There are 4 nested groupings, the coarsest first. Each group lies inside one group of the grouping before and may be the whole of it. The rows also spread widely along 15 directions, which tell nothing about the answers.
Known rows, each followed by its group in each grouping:
[-17 -38 -26  27   7  -2 -47 -42   1  -1  -7 -23 -28   6   2 -25   5  21
  11  26  -9  -5 -10  -4 -18 -33 -36  -5 -13  -9  -9  26  12  62  -7 -39
 -23 -10   6  -4   7]  K531 rasos K570 K221
[-23  34 -24 -25 -13   1  30  17 -36  -1  22  -9  14 -58   9  20 -23   4
  15  14  22   4 -14  30 -15  29 -15  21  -2 -17  18 -10 -22   8  36  -1
  13   9  -4 -17 -17]  K13 Sipo K159 K686
[-23  -5  12 -24  32 -14  65  14  -4 -30 -27  27  17 -22  20  -2   5 -26
 -17  13  16  28   6  -5 -13   0 -12  -4 -17 -16  10  -3   0  17  -3  23
  29  -3 -30 -60  16]  K531 rasos K303 K955
[-26  15 -23   8   3  10  15   5  19   8  -9 -45  11  -6  28   2 -21  61
  25   3  32 -16 -15  11  16  -9 -55  17 -12 -15  17 -10   1  35 -24   0
 -21   3   2  -1  -4]  K531 gon K50 K572
[ 22  24  -1 -36  16   0  11  14 -12  27 -33  -6 -16  19  -2 -26 -19  46
  -2 -19  41  10  -5  -8  10  24   1  35   9  -4 -17  -1   2  -4  15 -22
  17   9 -10  -4  12]  K531 rasos K498 K55
[-12 -19 -18  -7  29 -13  13  -5   8 -18 -11 -33 -29  26  15  18  21 -32
 -28  10  -3  13  32  -9 -19 -14  18 -12  -8  20 -32  -7  10   6 -16  -2
  28 -10  -3 -52 -22]  K531 gon K50 K16
[-36  15  -2 -27  27   3  11 -29   7 -10 -46   3  10  11 -10   0  16  13
  11   6  37  -5 -30 -32  -2  -7 -30   9  -7 -22  14 -17  -3   6  -1 -27
   8  10 -19 -11   1]  K13 Sipo K145 K496
[-26  -7  40 -29  11 -24 -36  12 -20   2 -30  19   9 -15 -13 -11  -4  27
   9  30  11  -6 -11 -16 -19  -4 -25 -35 -17  -7 -32   5 -13  21   4  34
  -3 -31   2  -9  34]  K531 buzi K110 K781
[-22   3 -36  16   9  -1   2 -67  21  28   7 -13 -10   8   3  -2  11 -14
  -7 -47  36 -10  21   2   4  18  29  -6  15 -30 -13  -1 -24 -23 -18   0
  -5  29 -26  19 -38]  K531 rasos K498 K310
[-16  -2   0  32  15  11  46   4  10 -20  -6 -22  56  -6  56   2 -13   5
  -7 -35  -1 -31  24  21  17  10 -28  -1  26 -11   9 -13 -15  11 -81  44
 -13  43 -13  10   9]  K531 buzi K138 K287
[ -3  -9  17  24 -46  26 -30   3   3 -11   8 -28  36 -66   8   8   2   3
  14 -11 -22 -17  -7  33   4  18 -18 -21  18   3   1 -16  12  29   2  -6
 -17  12 -22  22 -21]  K531 Koguv K726 K419
[-12 -16 -36  31 -20  -8  -3 -23   2  15  43   6 -32 -43  -1   0   1 -16
  -2  11   7  20   8  25 -17   1  24 -18 -25 -35   9  14  -1  29  37   6
 -23 -19  -8 -17 -23]  K531 rasos K570 K280
[  0  -1   5  10 -22  16 -29  21 -17  27  25   6  -1 -17   1 -15  -8  17
  20  -2  -6 -22 -17   5  -4  11 -20   0 -11 -26  20   3  -1   8  -5   2
 -55  -3   7  37  28]  K13 Veki K521 K771
[  0  -6  21 -25  17 -30  26  -3  14 -18 -55  -4  28 -12  26 -15 -26  20
  -5   3  44  31  12 -33  -4 -20 -31  12 -30   2 -37   9   8   7 -41   3
  47  -7 -28 -42   7]  K531 buzi K110 K116
[ 12   3 -23   0   0   7  14 -19   9  11  38 -14  -9  33  -8 -28   2 -11
   9  -4   1   8 -27  26  20  19 -19  37  29 -39  67  -2   0 -24   3 -31
   0  35  -8  24  10]  K531 buzi K523 K441
[-27  -2 -67 -13  -3  14  14 -31  -1  -6  19 -31 -17 -15  15   3  27  -3
  17  20  20  -8  -1  -5  -8 -26 -13  35 -20  -8  18  -4  -4   2  -3 -60
 -22   4   2 -10 -26]  K531 Koguv K726 K419
[-52  33 -28  -5  -3 -11   1 -47   6  -9 -16   4  27   5 -13   1  -2  65
  34  20  49 -28 -33 -20  11 -13 -30   6 -11 -44   9 -21 -22   4  -1   6
 -18   7   5  22  -3]  K531 gon K50 K572
[ -3  11  -2   4  13 -10  18  -3 -17  12 -44  35  -6 -24  12 -10 -21  28
 -19 -21  41   7  19 -26 -22   6  26 -12 -29 -22 -51  13   3  29   2  21
  -8 -11 -20 -28   7]  K531 rasos K498 K310
[-39   3  19  23 -17  45  33  13  15   2  17   2  37 -42  15  20   4 -55
   0 -41  -9 -11 -22  11 -17  22 -31 -18 -15 -53  57 -13  24   1 -34  13
 -39  27 -48   2   5]  K531 rasos K570 K221
[  7  22  35 -13 -10  -6  -3  31  32  41  -7  11 -19   7 -23   6  -6  19
  -4 -12  43  22 -13 -25   4  14  18 -24 -46 -36   4 -21  26 -23  22  30
 -15 -41 -19 -13   8]  K531 Koguv K726 K419
[-33  23 -41 -24   9   1   7   4 -27  13   2  -5 -38   5  -3  11  -2  21
   5  23  32  -7 -13 -25 -37  -9  -4  14 -47 -24  -8   2   7  13  17 -20
 -24 -22  16 -29   8]  K531 rasos K303 K955
[ 13  -8   4  -4   7  -4 -14  31  -6  28 -10  22 -36 -13   1  -4  16  18
 -10   4  19   3  22 -19  -6  -2  39 -25 -29   2 -26  -4  -3  16  19  20
 -43 -43   8 -13  12]  K13 Sipo K145 K496
[ -8   1  -2 -34  -9   5  -8   6 -16  -7   6 -36   4   0   4   3  -3 -14
   6   7   2   3  -7  -7 -21   4 -26  28  -7   6  -8  -2  10 -15 -18 -38
  20   9  -6 -11  -2]  K531 rasos K570 K280
[ -4 -18 -38  18  17  26  23  32 -34  -2  10  24 -38  -3  23 -17  15   5
  -7  23 -23 -13   1   2 -24 -17  -2   9 -25 -19  23  15  18  58   6 -18
 -70 -11  18 -21  42]  K531 rasos K498 K310
[-16   0   4  22  -8 -36 -17 -48  17 -55  -6  -7  17  25 -27  19  13   6
  -3  42 -13   4 -17   2   5  -4   8 -29  21  -9   1 -37   3  14  25  13
  42   5   4  -9 -23]  K13 Sipo K159 K686
[-20 -17  47  31   1   5 -24   0  29  -6 -11  16  -1  33 -25   3  14 -17
  -9   4 -22   0 -33 -19 -14  -4 -16 -51 -20 -44  27 -14  42  20  -9  25
 -25 -14 -19  -6  33]  K531 rasos K570 K221
[ 13  -1  12 -24  10 -22  -4  -9  22  -8 -10 -34 -15  45 -16   2  10  -9
 -17   3  10  27   6  -5   9  12  15   4  15  12 -15 -22  14 -27   6 -11
  55   2 -12 -22 -18]  K531 rasos K570 K221
[-24   4 -55  42  -8 -26  -7 -45  -3   7  34  -3 -13  -3  11  13  -3  22
  -4   1  19 -23  34   8  -8  -4  43 -26  -9 -27 -36  -2 -33   8  -8  46
 -28  -6  22  10 -28]  K531 gon K50 K572
[ -3   1  22  10   7 -12 -20  -6 -13 -10 -27   9 -14  15 -18  10  -1  -6
 -30  -6 -11   1   6  -7 -27  21  34 -40   7  -6 -45  -9  18  20  19  22
  21  -4 -10 -22  -1]  K531 rasos K498 K55
[ 13  -9 -31  31 -58 -10   5 -15  18  -4  42  -1  14 -56  19   1  -6  12
  10   1  22  11  26   3   8 -11  29   6 -34 -15 -12  -4   2  -6 -12   6
 -29 -12  -7  13 -29]  K531 rasos K498 K310
[ -3  -6  38 -14 -21  -8  14  28  23   1  13  -8  21 -47   1   9  -5 -28
  -1  -2   9  33  -2  22   5  20  -8 -22 -11 -13  19 -13   8 -12   9  30
  20 -14 -35 -20  -9]  K531 buzi K110 K116
[  0  -3 -19 -42 -10   7  -9  15 -25  20  27 -54   4 -31  29  -8  -5  -3
  14 -11  12  -9  24  22  -3  20 -20  36  13  28 -22   7 -27 -23 -27 -25
   8  15   1  11 -13]  K531 rasos K303 K955
[  2 -13 -22  15  -8   4  27   8  10  -1  35 -15   7 -15  28 -19 -13   2
  14  14   2  10  -8  23   8  -9 -41  27 -13 -29  51  10   5  15 -25  -7
 -22   8  -3  -2  16]  K531 buzi K523 K441
[-40  11 -15   7  32  41  31   9  -4  -6 -24 -54  22 -15  48  30   7  -7
  -4 -40  -3 -43  12  31   0  26 -33  -3  38  12   9 -24 -15  32 -42   3
 -12  45 -15  -6 -21]  K13 Sipo K145 K496

New rows, each followed by its group in each grouping:
[  8  -9  12  -8  -8   0  25  48  -6 -11 -24  46 -15 -48   2  -5   9  10
 -10  28  13  30  -2 -25 -17 -20  17 -18 -57 -14   0   0  34  38  36   6
 -32 -49 -14 -48  24]  K531 buzi K110 K116
[  8 -19  46 -14  -5  -7 -40  20  10   2 -18  10  15 -26 -15 -17  33  32
  13  20  -6  -6  -2  18  37  15   3 -39  35  23  -1 -27 -23  19  35  29
 -16 -21  -5  23   8]  K13 Sipo K159 K686
[ 27  -7  18 -34   4 -12   1  27 -30 -10   2  -4  -5 -10   1   0   3 -38
 -20   5 -11  23  18   7 -15  25  22   8  14  23 -23  -4  -4 -17  11  -8
  44   3  -8 -25  -1]  K13 Sipo K145 K496
[ -9 -14   2  57 -11 -18 -17 -27  18 -17  21 -10  22  11   7   0  -4  19
  -3   3 -18 -22  10  26  15   5   4 -40  23 -23   1 -14 -10  21 -24  56
 -16  10   9  25   1]  K531 buzi K138 K287
[ -6 -10  -1 -19   9   5   6  20  22   5 -10 -35   2  21  30  -1   9  13
   6  -2  21  -9  12 -31   4 -25 -28  17 -29  10  -4  -9  12 -16 -65 -11
 -22  -8   0  -5  14]  K531 buzi K110 K781
[-19 -15 -53  14  45  -7  35 -32  21   2 -14 -18 -28  23  37  -2  17   3
  -9   0  32   0  29 -17   1 -31   0  12 -21  -6  -1   2 -12  22 -37 -10
 -16  -1   2 -31 -13]  K13 Sipo K145 K496
[ 15 -18  14 -29 -31 -19  18  36   6 -39   0  31  22 -29  10  -3  36   5
   2  41  12  16  24 -45   6 -34  26   1 -49  18 -19 -26  12 -24 -17  10
 -21 -43   2 -18  17]  K531 rasos K303 K955
[-31   7  -1 -12  15  21   9   1 -18  -6  -4  14   3  21  -6  -2  24 -14
   0  -1  -8 -26 -23 -15 -16   8 -16  -1   1 -30  26 -13   4  -3 -13  -7
 -30  17  -5   6  31]  K531 rasos K303 K955
[  5  -9  59 -23   9   5 -26  31  -8  11 -34  31  19   4  -7 -15  27   3
  -5 -19  -4 -23   7 -24  10  19  12 -31  14   7 -22 -20  -9 -19 -18  32
 -27  -5 -13  27  35]  K13 Veki K521 K771
[ -2 -16 -14  -1  -2  -5 -52 -61   9  11 -15  -8 -16  13 -25 -29  23  19
  13   5  14  -6 -12 -14   6 -10  -1   0  12 -10 -15   4  -5   5  15 -45
  -3   4  -9  24 -10]  K531 Koguv K726 K419
[-25   7 -50  18  15  -3   3 -31  -6   4  23 -23 -32  35   5   8  -7  -4
   4  16   6  -8 -16  -5 -24 -11 -18  16 -17 -34  25   3   2  15  -8 -24
 -13   9  17 -12  -2]  K13 Sipo K159 K686
[ -7   2 -20 -17  25 -20 -10  -6 -37   8  14 -12 -59  32 -17  11  -3 -36
 -33  12  -8  17  11   6 -48  22  34  -8  -1  -7 -32  10   3   2  36  -5
  37  -7   8 -46  -6]  K531 rasos K570 K280
[-37   6  -7  27  30  -5  23  -2  19  -4  -7  14 -19  33  -4  18  23  10
 -18   7   4 -13   1   2   1   2  21 -47  -6 -36  18 -28   2  28  11  55
 -33 -14   3 -23   9]  K531 rasos K570 K221
[  0   6 -13  18  -3  -6 -51 -32 -25  19  13 -11 -32  12 -32 -14 -11  22
   1   8 -13  -9 -22  35 -10  30   5 -16  33 -26  -5   7  -6  32  57  -9
   5   9   9  15  -3]  K531 Koguv K726 K419
[-42 -12  19   9  -9   3   5 -20  22   9  31  12  22 -24  -1  10  12 -60
   4 -10   3   1 -11  -3 -18   2 -20 -30 -29 -55  36  -2  -1 -24 -32  27
 -19   0 -34   0   5]  K531 Koguv K726 K419
[  4  -8  36 -20   9 -14 -35  11  22  -8 -29 -16 -13  41 -23   5  22  14
  -2  24   3   7 -13 -29   5  -8  -3 -20  -9  13 -12 -29  20  -2   4  -3
  11 -27   3 -11   9]  K13 Sipo K145 K496
[ 24  10 -49  -1 -18 -15  40 -16  -3 -14  44   1  -6   2   7  -3  11 -11
  -8   7  13  16  22  13  15   7  46  34   6 -16  14 -17 -10 -37  13 -13
  11  16   3  -3 -22]  K531 Koguv K726 K419
[ -3 -34  -1  50   9   2  -7 -15  20  -6  13  18 -26   2 -12  -9  37 -22
 -20   6 -32   3   4  29   9   4  31 -54  20 -25  29  -8   9  40  31  27
 -34  -8  -9  -4   2]  K531 buzi K138 K287
[  0  -1 -11  33 -52 -12   9  -8  12 -35  48  -1  32 -35  -4  -3 -13  17
  23  40  -8  13 -28  30  15  -6 -21   7  -8 -39  51 -15  12  14  16   6
  -9   3   2  14  -1]  K531 buzi K138 K287
[-33   3   5 -15 -29  39 -43  11 -28   7   1  -7  15 -62 -12  13  32   1
  18  -9 -12 -44 -14  14 -12  23  -1 -28  19   4  -5 -18 -11  11  21 -13
 -52   5  -9  35  -8]  K531 buzi K110 K781
[ -9  -7  15   7  17  19  29  16  27  -1 -29  13  -9 -17  -1  -6  22   1
  -7   1   5  17 -19  10  12   2 -11 -22  -6 -24  42 -16  26  42  34   0
 -17 -12 -33 -33   7]  K531 Koguv K726 K419
[ 16  20  41   5 -34  31 -13  45 -57  -2 -11  34  24 -46 -10  -2 -35 -13
  -6 -24 -27  -9 -34   0 -40  44  -9  -2  -2 -30   0   5  33  19  19  -9
 -12  21 -22  11  33]  K13 Veki K521 K771
[-43  37 -10 -16 -31  -6  24 -30 -23 -42  -9 -12  71 -65   4  25 -24  11
  16   0  30 -12 -15   9 -13  20 -22  11   8 -20 -14 -21 -18  -7  -4   4
  40  35 -23   1 -34]  K531 buzi K138 K287
[ 33 -18  -5 -15  40 -33  35 -16  25 -15 -16  -1 -11  51  13 -23  23 -11
 -23   3  17  31  32  -6  33  -2  28  18  25  14   0 -15 -15 -24 -14   0
  44  10  -8 -23  -3]  K13 Sipo K145 K496
[-17  13  36 -42   3  -7 -13   2  -7   0 -39 -12  24 -30 -14   0  -6  14
   5  -6  25   6 -13   6   0  28 -18 -14  19   4 -23 -12 -10   0  22   6
  39   4 -29  -8  -8]  K531 buzi K110 K116
[ 25   1   7  -2  -9 -11  31  48  -3  -3  -4  15 -14 -19  17   6 -13  -3
 -25   4  16  30  22 -19 -19  -3  32  -5 -48  -7 -21  -3  32   4   0  21
  -5 -33  -7 -46  10]  K531 buzi K523 K441
[-17   3  -6 -25  40   2  59  27  23   3 -13   0 -23  17  10   3  26  -6
 -13   8  23  21   2   7  14   5   1   1  -8 -12  36 -22   5   6  16  12
  -2 -12 -17 -45   6]  K531 rasos K498 K310
[ -1 -39  53 -17  -6  20 -41   6  20   6 -21 -22  15 -11   2  -5  36 -49
  -9 -32 -15  -3  14 -23  -8   3  -7 -26   2  24 -27  -5  19 -21 -49 -15
  -6   0 -40   8   1]  K531 rasos K570 K221
[ 32  19  25 -48  -3  24   3  55 -17  14 -15 -22  -2  10  -1  -6  -4   1
   1 -16   8   7 -17  -8   2  30 -13  39   8  14  10 -18  20 -26   2 -42
  11  13 -11   1  16]  K13 Sipo K145 K496
[-42  -5 -15   5  35  29  10 -29  -2  33  -8 -22 -11 -15  18  -2  -3 -46
  -2 -46  11 -11 -10  17 -23  24 -37  -1  11 -33  25  18  -9  17 -20 -22
  -5  37 -39  -6 -12]  K13 Veki K521 K771
[ -4  -9   4 -14 -20  -1 -27 -30  23   5  19 -13   4  28 -21  -7  29 -23
   8  -6   9  -1  -8 -28   4  -4   5   7  -6 -16   7 -16   7 -53 -27 -26
  -7   7 -14  28  -4]  K531 rasos K570 K221
[ -2   0 -55   7  27  21  17   2 -20  32  14 -36 -57  -2  26   4  -6 -23
 -14 -18   5   5  11  23 -26  15   3  20   0  -4  10  17   2  32  14 -40
 -10  12  -2 -32 -19]  K13 Sipo K159 K686
[ 31 -24 -15  23  28 -19  39  -3  50  11  -2 -33 -26  41  37 -14  -4  -8
 -30 -24  25  34  44  -3  22 -11  19   9 -10   0  -4   1  16  -8 -46  12
  16  -2 -15 -33 -11]  K531 buzi K138 K287
[ -7  38 -12   1 -20  13 -20   1 -29 -16   4   0   5  47 -21  12   1  35
   7  13 -10 -43 -33 -27 -16   6   1  12  -3 -29   2 -31  20 -13  -4 -17
 -30  15  28  28  26]  K531 Koguv K726 K419
[  9 -10 -14  -8 -39 -18  -2  10 -35 -10  56  26  13 -43   5 -10   0 -19
   7  29  -7   4  14   4 -18  -1  19   9 -22 -17  -3   8 -17 -24  -4  12
 -20 -11  12  10  15]  K531 buzi K523 K441
[-19  15 -10  48   2  -1  23   5 -22 -31 -16  38   5  12   5  11 -20  26
 -15  16 -10 -17 -15 -19 -31 -13   3 -23 -31 -49  -2  -6  28  54  -4  35
 -32  -3  11 -24  32]  K531 gon K50 K16
[-24 -16  13  -7  26   8  20 -12  -4 -21 -35  22  10   9  12   4  28 -48
 -27 -19  -3  -6  15 -39 -31  -7  10 -17 -15 -10 -23  -3  14  -4 -45  -1
  -3  11 -30 -27  13]  K531 rasos K498 K310
[ 48   0  39  10 -28 -16  12  49   8 -14   9  33  20  15   0 -23  -8  35
  -4  14  -5  14  -1  -9  27   7  16  -1 -11 -16  13 -23  22 -10  -5  40
 -18 -16   7  12  47]  K531 rasos K303 K955
[ 34 -16  51 -26  -4 -31 -20  68  -4   3  26  18 -25  34 -22  -8  13  -9
 -11  43 -25  25   1   1   7  12  21 -22 -10   6   9 -21  11 -24  26  41
   3 -45  21 -11  43]  K13 Veki K521 K771
[-40  34 -20 -37  16  -7  -5  -7 -19   6 -26 -22  -2   2  -8   3 -12  64
  23  24  41 -19 -27  -1  -3   6 -35  10   0 -13  -6 -12 -19  19  24  -6
   2  -2  12  -4   3]  K531 buzi K110 K116
[ 36 -42  16  -7  -5 -19   1  -4  44 -28 -27   7   9  -2   2 -44  32  28
  14  36   8  36  -2 -13  51 -35 -15  17   0  19  23 -14  16  13   5 -32
   7 -17 -16  -1   8]  K13 Veki K521 K771
[ -4 -11 -40  37  -5   8  -7 -46   4  11  34 -30 -21  21  10  -7 -16 -34
  -6 -19  -5   1  -8   4 -28  -2 -15  18  -9 -41  19  23  20   1 -34 -36
  -6  29 -10   3  -8]  K531 buzi K523 K441
[ 40 -18  33  -8 -11   9 -29  53  23  28  -9  -2 -17   2  -1 -30  10  47
  16  13  10  11 -11 -11  30  -8 -14   3 -19   8  18 -10  20  16   7  -9
 -46 -37   5  15  34]  K13 Sipo K145 K496
[ 30  -5   9 -12 -35   7 -24   7  14  -1  -4  20 -17 -10 -30   4  54  -7
 -13  -2   4   7  14 -30  11   2  75 -21 -10  11 -23 -36  24 -33  36 -18
 -26 -26 -12   8 -19]  K531 Koguv K726 K419
[  6  -8  -5   4  13  11 -21 -31 -16  -5 -18  -8 -29  18 -25  -9  17 -33
 -23 -15 -22   6 -14  12 -18  26  20 -11  40  -8  -4   2  19  15  37 -42
  25  29 -22  -8 -11]  K531 buzi K110 K116
[-57  12 -17  34  16 -26   7 -41  15 -30  11  -9  16  56  -2  24  -1  17
   2  28   0 -31 -13  -9  -7 -17 -20 -30  -9 -47  11 -25 -10   9 -37  56
  -7   6  22  -3   8]  K531 gon K50 K16
[-32  31 -30 -32   0 -31  26   5  -3  -4  16 -11 -12  -4  -9  15 -13  41
  16  50  46  18 -13   3  -3  -3 -10  14 -33 -24  10 -18 -12   2  39  14
  16 -29  16 -34  -9]  K531 rasos K570 K221
[-22   6   9 -20   2 -33   0 -25   9 -16   8 -23  46  39  15  -6 -13  17
  15   8  23 -17   4 -21   8  -6 -38  17  -3 -13 -13 -13 -26 -45 -77  28
  23  18   7  21  18]  K531 rasos K303 K955
[-32  13   3  17  -8 -12 -31  -2 -19 -11   5  -3  27  14   7  13  -5  49
  12  20  -5 -55   4 -10  -9  -5 -12 -29  -7 -16 -30 -20 -20  11 -37  52
 -39  -7  34  26  25]  K531 Koguv K726 K419
[  9  -1  18 -17 -23 -14 -14  -9  50  -5   8 -41  11  13 -15  17  37  -2
  -4 -11  16  10  22   5  40  18  40 -18  26  23 -14 -51  -1 -52   2  14
  25  -3 -18  13 -46]  K531 rasos K570 K221
[ 12   9 -39  36 -17  13  12   5 -57 -14   9  24 -14 -46  14  11  -5  -9
 -25 -14 -23 -16  24  23 -30  28  59 -10  15  -7 -29   0   0  39  38   0
 -21  18   4  -7 -17]  K13 Veki K521 K771
[ -9 -12  36 -31  23  -7  -8 -16  30   5   5 -17   1  48 -28  -7  42 -42
  -9 -11  -8   7  -7  19  27  36   4 -17  52  -5  28 -30 -13 -48   3  11
  34  21 -26  13  -2]  K531 rasos K498 K310
[-48   4   7 -28   9   6 -21 -26   7  -1 -24  16 -10   9 -36  17  56 -15
  -2   3  17 -18 -12 -34 -13   1  25 -37  -7 -15 -10 -30  -3 -17  21  -1
 -20 -14 -17  -2 -10]  K531 rasos K570 K280
[ 21  17   1   9 -23   6 -10 -17 -13  19   0  37 -22  -3 -30  -1  -9 -30
 -16 -28  18  21 -19 -35 -32  20  44   1 -29 -48  -4   4  30 -22  26 -28
  -5   4 -25   0  -2]  K13 Sipo K145 K496
[-38 -15 -20  11   3  12 -43 -22  23   7  -4 -39 -32  21 -11  15  35  12
   9  15   2 -24  -8 -18 -11 -26 -10 -28 -19  -1  -8 -14  14  22  -6 -17
 -40 -23   8   0 -16]  K531 gon K50 K16
[ 22  32 -32  13 -23  -9   7  -6 -41 -15  36  -2  -5  44  -6   7 -24   3
 -17  -5 -13 -14   3   2 -20  28  40  28  14 -25 -16 -13   8 -29  -5  -3
  11  34  24  15   6]  K531 rasos K498 K55
[  3  -4  12   3   1 -25  -1  -5  10 -28 -14  15  10   7 -12   6  36  19
 -19  12  -2  -5  30   6  26  13  58 -42  31  14 -32 -41 -16   0  24  49
   7 -10   1  -1 -13]  K531 rasos K570 K221
[-13  -2  33 -29 -15   1 -13  39  17 -16 -16 -21  18 -18   0  34  44   3
  -6   5   2 -15  26 -13  11   3  30 -41  -2  39 -39 -51   1 -21  -9  36
 -11 -29  -4  -6 -20]  K531 gon K50 K572
[ 24  -4 -27   5   1  34 -14 -18 -15  47  -4 -15 -26 -19  13 -27  -8 -14
  -1 -56  19  -1   3  -1 -11  22   4  33   9 -11  -4  26   3   3  -8 -63
 -21  31 -27  19 -11]  K13 Sipo K145 K496
[  6  27 -15 -10  37  -4  40  10  10  15 -47 -16 -21  25  18  -5 -20  49
 -15 -17  47  11   7  -7  10  10   0  16  -6 -10 -14 -10  10  23   7   0
  18   0 -11 -39  -2]  K531 Koguv K726 K419
[ -9 -20 -21  -5 -11  34  45   8   8 -29   0 -14  33 -53  44   4  34 -40
   0 -17  -4  -7  21   2   5 -12  -9  19   1  12  21 -13   6  -4 -45 -34
 -24  26 -32  -7 -16]  K531 buzi K110 K781
[ -7  -8  -3 -48   4  14  14  26  26 -21  -3 -41  -6  27   9  21  60 -24
  -1  18   2  -3  11 -31   9 -23   1  17 -17  32   9 -44  21 -44 -31 -38
  -6 -14  -2 -20  -9]  K531 Koguv K726 K419
[-19  11  26 -23  -7  -8  -7  22 -15  -4  41 -29   8  20 -11  25  -2 -46
  -9   3 -24  -5  -7  24 -20  41  -6 -15  16 -11   9 -22  -3 -39  -9  32
  29  12   1  -3   8]  K531 rasos K303 K955
[ -6 -19 -31   2   5  -8 -14  -4 -17 -20   5 -16   4  21  32  -7  19  22
   8  23  -8 -37  29 -23  -1 -31  -6  15  -7  21 -28  -6 -17   1 -58  -8
 -34   1  34  17  14]  K13 Veki K521 K771
[-17  36 -44  18  -9   1  35  -7 -11  -5  20  -1 -15   5  -4  20 -18  13
  -3   5  18   1 -18   6 -16  11  13  11 -17 -48  21 -14  13  10  26   1
  -7   9   4 -18 -13]  K531 gon K50 K572
